Each new row is followed by its nearest point in the smallest flat space through zero that holds the last named rows.

Q747 (4 x 8)
[[-15   4   6   9   0  21 -24  17]
 [ -3  11  10  11   9   8  -5 -22]
 [ -3   0 -13  -3  13  -5 -10   2]
 [ -9   6  -7  -6 -11 -10 -18  11]]
New rows:
[  9   6   6 -13  -9  13   4  -9] : [ 2  1  9  2 -7  2  7 -5]
[-11 -14   4   8  16   4  14   0] : [ 5 -8  0  4 14 11  9  0]
[ -9   7  -3 -10  -7   4  13  12] : [ 1 -4  0 -3 -9 -1  3 10]
[ 11  -1  -6  -7 -11   0   5 -11] : [ 5  0  1 -3 -6 -8  9 -6]
[-7 -2 -3 -9 -5 -1 -8 -3] : [-3  3 -3 -2 -3 -5 -7  2]
[-14 -13  10  12   9   0  -4  10] : [-3 -3  1  4  5 12 -5  9]

Q542 (4 x 8)
[[ 14  -1  -6  -4  -9  16  -8  -7]
 [ 17  -6  22   8 -17   3  10 -18]
 [ 11   6  11   7  -5   5   6 -14]
 [ -3  -6  27   3   8   7  21 -21]]
New rows:
[-19  11   6   4  -2   6  -3   2] : [-5  6  0  1  8 -2  3  0]
[  7  -2   3 -23   9   4  -4  -8] : [-1 -6 -2 -7  4 13 -1 -5]
[-5 10  5 -6  4 10 -1 -3] : [-1  5 -1 -1  8  8  2 -5]
[ 1  1  5 -5  0 -6  9 -1] : [-2 -1  6  2  1 -4  4 -1]
[ -8  -6  12   0   1   8   1 -11] : [-2 -7  9 -2  4  7  7 -8]
[  7  -5 -18   0   0  12  -2  -6] : [ 6  0 -9 -6 -1 13 -8 -2]

Q411 (4 x 8)
[[-11  20   5   6  18  25 -18  11]
 [ -7   7  -4   5  -1   8   3   7]
 [ -7  19  -7  11  -4  18  -6   8]
 [ -7  18  -6   2   1  -5 -14  -1]]
New rows:
[-11 -17  -1 -13  15 -13   1   2] : [ -8 -11   6 -11  15 -15   6   2]
[ 15  -7  16  15  -9   1 -14   5] : [15 -3  5  2 -4  9 -8 -7]
[-12 -16  -4 -13  12  -7   9  -6] : [ -7 -12   4  -8  10 -13  10   2]
[ -7   8   9   6  -8 -10   4   2] : [-5  4 -5  1 -3 -6  2  1]
[  9   1 -14  10   9  13  15  16] : [-5 -1 -2  6 -3 16 12 10]
[ -4 -17  14   9  -3   5   3 -16] : [  9 -12   6  -2   0   4   4  -3]

Q153 (4 x 8)
[[ 16 -20   0   8  12  24  23  -8]
 [  3  -6  11  -2  31   0  21   4]
 [-22  -7  19   1   9   4  -6  -1]
 [  0 -10  16   0  15  19  14   7]]
New rows:
[ -1   0   3 -13  17  -9  -6   2] : [ -5   4   5  -4  13 -11   2   3]
[  4 -12  -2   7 -10   1  14  -2] : [ 7 -7 -5  4 -2  8  5 -6]
[-13   4  15 -16  -3 -10  15   9] : [-7  7 11 -7  9 -5  0 12]
[ -8  -1  -8  17   8  17 -15   3] : [-6 -7  4  4 -5  9 -4 -4]

Q65 (4 x 8)
[[  6   8  21  -7   5  13  -6 -10]
 [ -5   4   7  19  -5  -2   5   1]
 [ -1  -4 -15  15  -4  33  -6   0]
 [  3   4  -9   3 -15 -19 -16   7]]
New rows:
[-2  6 24 -2 -3  2 -4  4] : [ 3  9 19  1  0 -1 -3 -6]
[-24   1 -20  -6  -1  21  12   8] : [ -5 -12 -19   3   6  17  10   3]
[ -8   0  24  -2 -14  12   5   6] : [ 0  6 16  7  1  7  2 -5]
[ 0  9 -1  6 -2 -9 -3 -3] : [ 0  4  3  5 -5 -8 -3  1]

Q837 (4 x 8)
[[ 12 -11 -10  -5  -1  -4   4 -18]
 [ -2  15  15  -4  11 -11  -1   2]
 [ 18 -10   9  -1  -2  -1   6  15]
 [-16 -12   1   4   3 -15   0   3]]
New rows:
[  7  14  -4  12  -4  -5  12 -14] : [  5   7  -3  -4   2   1   0 -12]
[-11  -8  -6 -11  -5  -2  -8  -4] : [-9 -6 -7  2 -1 -2 -1 -6]
[  6  -9 -13  -8   0  12   2  -6] : [  8  -7 -11  -1  -6   8   1  -8]
[ 13  15 -16   9 -12  -3  16  -5] : [10  3 -6 -3 -3  9  1 -8]
[-12  12  10   3  -1   5   2  13] : [-10  11   8   4   1   4  -4  14]
[ 13   9 -10 -16  12   5   3  -5] : [ 14   9  -1  -7   2   4   1 -12]

Q626 (4 x 8)
[[  3  13 -11  17   5  -5  15 -24]
 [  1   5  -4  -5  14   8   7 -14]
 [  3   4   8   4   5  10  -6 -21]
 [ -8   4 -23  -4   3   2  11  -5]]
New rows:
[  7 -21   4  -5   7  -6   5  -8] : [ 4  0  6 -3  7  1  2  1]
[  8  13 -11  24   4 -10  -6 -24] : [  3  11  -4  23  -4  -5   5 -25]
[ 20   2  -6  12  -3 -18  14   1] : [  7   6  -1  15   0 -18  15   3]
[-24   5  11  -2  10  -4   2  -2] : [ 1  0  1 -3  4  3  1 -1]
[  0   4 -16  18  22  -7   1 -23] : [  2  11 -10  11   8   0  13 -24]

Q321 (4 x 8)
[[ -6   0   5  -4   3   1 -22  14]
 [  2   7 -18 -10  -4   6  -9   6]
 [-23  -7  -2  -4 -17   8   6  -8]
 [ 30   2   9   9  16   1   5   2]]
New rows:
[ 19  -2   1   0   2 -16   3   1] : [ 13   5   0   4  10 -10   4   0]
[ -1  -4 -12  -6  16  -2   1   0] : [ 3  5 -7 -2  2 -5 -1  1]
[ 8  3 -9  9  1 -6 17  2] : [ 9  4 -6  3  3 -6 13 -7]

Q114 (4 x 8)
[[  1  -7 -10  -4 -14  22  11 -15]
 [-17  -9   9   3 -12 -16   8   4]
 [ -1 -19 -15 -11  -3  16  -1  -6]
 [ 20   3 -12 -13  16  12 -17  14]]
New rows:
[ -5  -4 -10  12   6 -14 -16 -14] : [ -7  -6   0   7  15  -8  -7 -12]
[  2 -12   5   2  -2   1  12   4] : [-4 -5  0 -2 -7  0  4  1]
[-15   0 -13 -10  -9  -2   2  16] : [ -4 -10  -1  -9 -10  -2   2  13]
[ 5  0 12 -2  2 -5 -1 -3] : [ 0  4  3  3  2 -4 -1  1]
[-15 -14   5  -4  11  11 -14  -7] : [ -6 -15  -7  -2  10   0  -7  -8]

Q443 (4 x 8)
[[ -2  -6  -6  22   7   1   2   6]
 [-14   6  -2  -2   0 -12   9  -9]
 [ -2  -2 -12  19   7   0  10  12]
 [  5   0  -8   8   5 -11   3 -10]]
New rows:
[ 24 -10   5   6  -3   1  19  21] : [ 17  -1 -11   3   3   9   5  18]
[  7  -2  -3   0  -1 -17   8  -6] : [  5   3  -8   0   3 -11   5  -9]
[-6  2 24 -8 -6  0 -2  0] : [-10   0  14 -11  -6   5  -7  -3]
[ 17  -1 -10   1   1 -13  -2   1] : [ 17   1 -10   1   4  -6   2  -4]

Q835 (4 x 8)
[[  4  -1  -1  12   5  18  24 -24]
 [  2   8   7   3   4  19  14  -8]
 [ 25   2  -5  25   3  16  10   0]
 [ 13  -8   0 -13   1  11  -1  -5]]
New rows:
[ 6 -1  4 -1 -1  1  9 11] : [ 5  3  2  1  0  4 -1  5]
[ 1  1  5  0  2 -5  6 -6] : [-3  0  0  1  0  0  4 -5]
[ -9  -5   0  16 -20 -17   3   1] : [-10  -1  -7  14  -2 -17   0   0]
[-3  6  4 14  2 -3  4  2] : [-4  7  0 13  0 -2  4  3]
[ 1  1 -8  6 -1  5  8  5] : [ 3  2 -1  8  1  2  3  0]

Q746 (4 x 8)
[[ 10   5   2  -2 -10 -15  -7  -6]
 [-11  11  10   7   9   5  13  17]
 [  0  15   1  18 -16  -2   2 -14]
 [ -6   0  -1  -4   9 -15  -4  -5]]
New rows:
[-9 -4 -6  4 -7 15 -3 15] : [-1 -3  0  2  0 16  6  7]
[  4   6 -12 -11  -9 -16  -6   9] : [  9   1   3  -8  -3 -14  -6   2]
[ -4  -8  -3  -5   7   1 -10  -4] : [-3 -9 -6 -6  7 -1 -4 -5]

Q319 (4 x 8)
[[-10  17 -34  21   5  18  20  -9]
 [ 17  35 -16  19  32  14   6  21]
 [-20  11 -10  14  12  10   2 -11]
 [-15 -20 -35 -10  -2   4  -4  15]]
New rows:
[ -5  11   5 -11  14  13   7  -9] : [-5  9  3  7  8  3  0 -5]
[ 3 -4  9  3 15  4 16 -5] : [ 2  7  5  5  3  1  2 -4]
[ 14  16 -13  -4  -4   4  -9   6] : [12  6 -8  1  3  2  4 11]
[ -2  -2 -13  15  -9  12 -11   0] : [ -6   0 -12   3   0   4   3  -1]
[ 11  -9 -16 -13 -15 -10 -13  -2] : [  5 -15  -7 -11 -13  -4   0   7]

Q521 (4 x 8)
[[ -3  22   3 -14  14   0  -5   7]
 [ -6   3   0   0  18 -14 -13   6]
 [ -4  -5  -8  15  17 -14 -18  16]
 [ 10  -4   8  -2   1   6   4  12]]
New rows:
[13  1  2 -8 -2  6 -9 17] : [ 9  3  4 -1  4  7  1 17]
[-13  -3  -9 -16   8  -8   8  -7] : [ -7   4   2  -7   4  -8  -2 -12]
[-10 -10  14  -3   2  -2  -6 -14] : [ -4  -8   7  -5   2 -10   1 -13]
[ -5  -5 -15  -1   0 -13  -3 -16] : [-11  -3  -7   4  -1 -10  -4 -16]
[-13   6  12 -15  -2   9   8   7] : [  3  10   8 -13   1   6   6   0]
[  7  11  12   3   8 -12  11   4] : [ 3  2  8 -7  8 -2  0  4]

Q334 (4 x 8)
[[  3   5  28   2 -15   8   9  -1]
 [ -4  -8  10   7  16   6   4 -12]
 [  2 -13  14  -3  -1   3  -6  -3]
 [ 16  -9  -5 -10  18   9  -6  -4]]
New rows:
[ 10   4  16  -9   2  11 -13   7] : [14 -4 11 -9 -4  8 -3  1]
[ 8 -1 -6  9 -9  8 13  2] : [ 3  9  1  0 -2  3  6  1]
[  6 -12   4  13 -15   3   3   9] : [ -1  -2   9  -1 -11  -1  -2   3]

Q104 (4 x 8)
[[  2  -6 -23  -6  -5   5   8  24]
 [ -9  11  -3  -7 -11  -5  13  -2]
 [-10   3 -14 -16 -22  -7  13  -1]
 [ -3  22  -1   0 -22 -20  -2  13]]
New rows:
[ 13 -13 -14 -16 -10   9  -6 -12] : [  1 -21 -11 -12  -8   2  -5  -8]
[ -4   8   8 -14  -2  16 -16  -5] : [ 0 -2  5  0  0 -1 -3 -8]
[ 16  -1 -13  10   1   5  -3 -15] : [ 3 -8  0  0  4  3 -5 -4]
[17 -9 -7  7 13  6  7 -8] : [  3 -11  -1   2  13  11   0  -1]
[ 12  15 -11  -5 -13   4  -9   5] : [  2   4  -6  -1 -10  -7  -4  11]
[-10   4  13  -3 -10   7 -17  14] : [ 3  4  2  4 -4 -7 -9  6]

Q360 (4 x 8)
[[ -8  -1   2   3  -5   1  12  10]
 [ 10  10  -3   5  -9  -5  -5   2]
 [  9  16   4 -18   4 -13  12  11]
 [-12   4  -2  -6  -5   2 -21   0]]
New rows:
[-11   1   9  -2  -8   6  -2   0] : [-11  -1   0  -1  -4   3  -3   4]
[-1 21 -4  2  3 -5 -1 -3] : [ 6 10 -1 -4 -3 -5 -4  3]
[ -2  -3  14  -4 -13   0   2   1] : [-5  1  1  0 -4  0  2  5]

Q943 (4 x 8)
[[ -1  -4  17  -1 -29  15   2 -26]
 [-20 -11  22 -13 -23   0  -5 -29]
 [ -9  11  14  -9 -29  -2  -5   8]
 [-25   5 -16   4 -15  19   8  -9]]
New rows:
[ -1   4  -1  -5   9   5  -2 -12] : [-2 -5 -2  1  5  2  1 -8]
[-10 -16  10 -13  -7  14  -2 -15] : [-10  -9   9  -4  -9   4   0 -21]
[-13   4  -4  -6   1   2   3   4] : [-13   3  -6  -2  -1  -1   0   3]

Q431 (4 x 8)
[[  0   0   4 -18   0  20 -16   0]
 [ 16  13  -8  -3 -16  18  28  15]
 [  1  -5 -15   4  -8  -1   9  17]
 [ -1 -11   1  -2   8  -7  11   5]]
New rows:
[ -8 -12 -12 -16   2  16 -16  -1] : [ -5 -10  -4 -15   1  13 -19   8]
[-12  16   0   0  -8   1  12  -3] : [ 5 10  0  5 -6  1  7 -3]
[  3  -8 -11   9 -12  -8  10   4] : [  0  -2 -11  10  -6  -8   9   9]
[12 -7 17 16 11  2 13  7] : [ 4 -2  6  1  7 -6 18 -2]
[ -3  -9   5  -9   1  17 -12   7] : [ -2  -6   0 -15   2  13 -12   5]
[ 15  -5 -14  -5   4 -12  16  -3] : [ 3 -4 -2  3  2 -6 17  6]
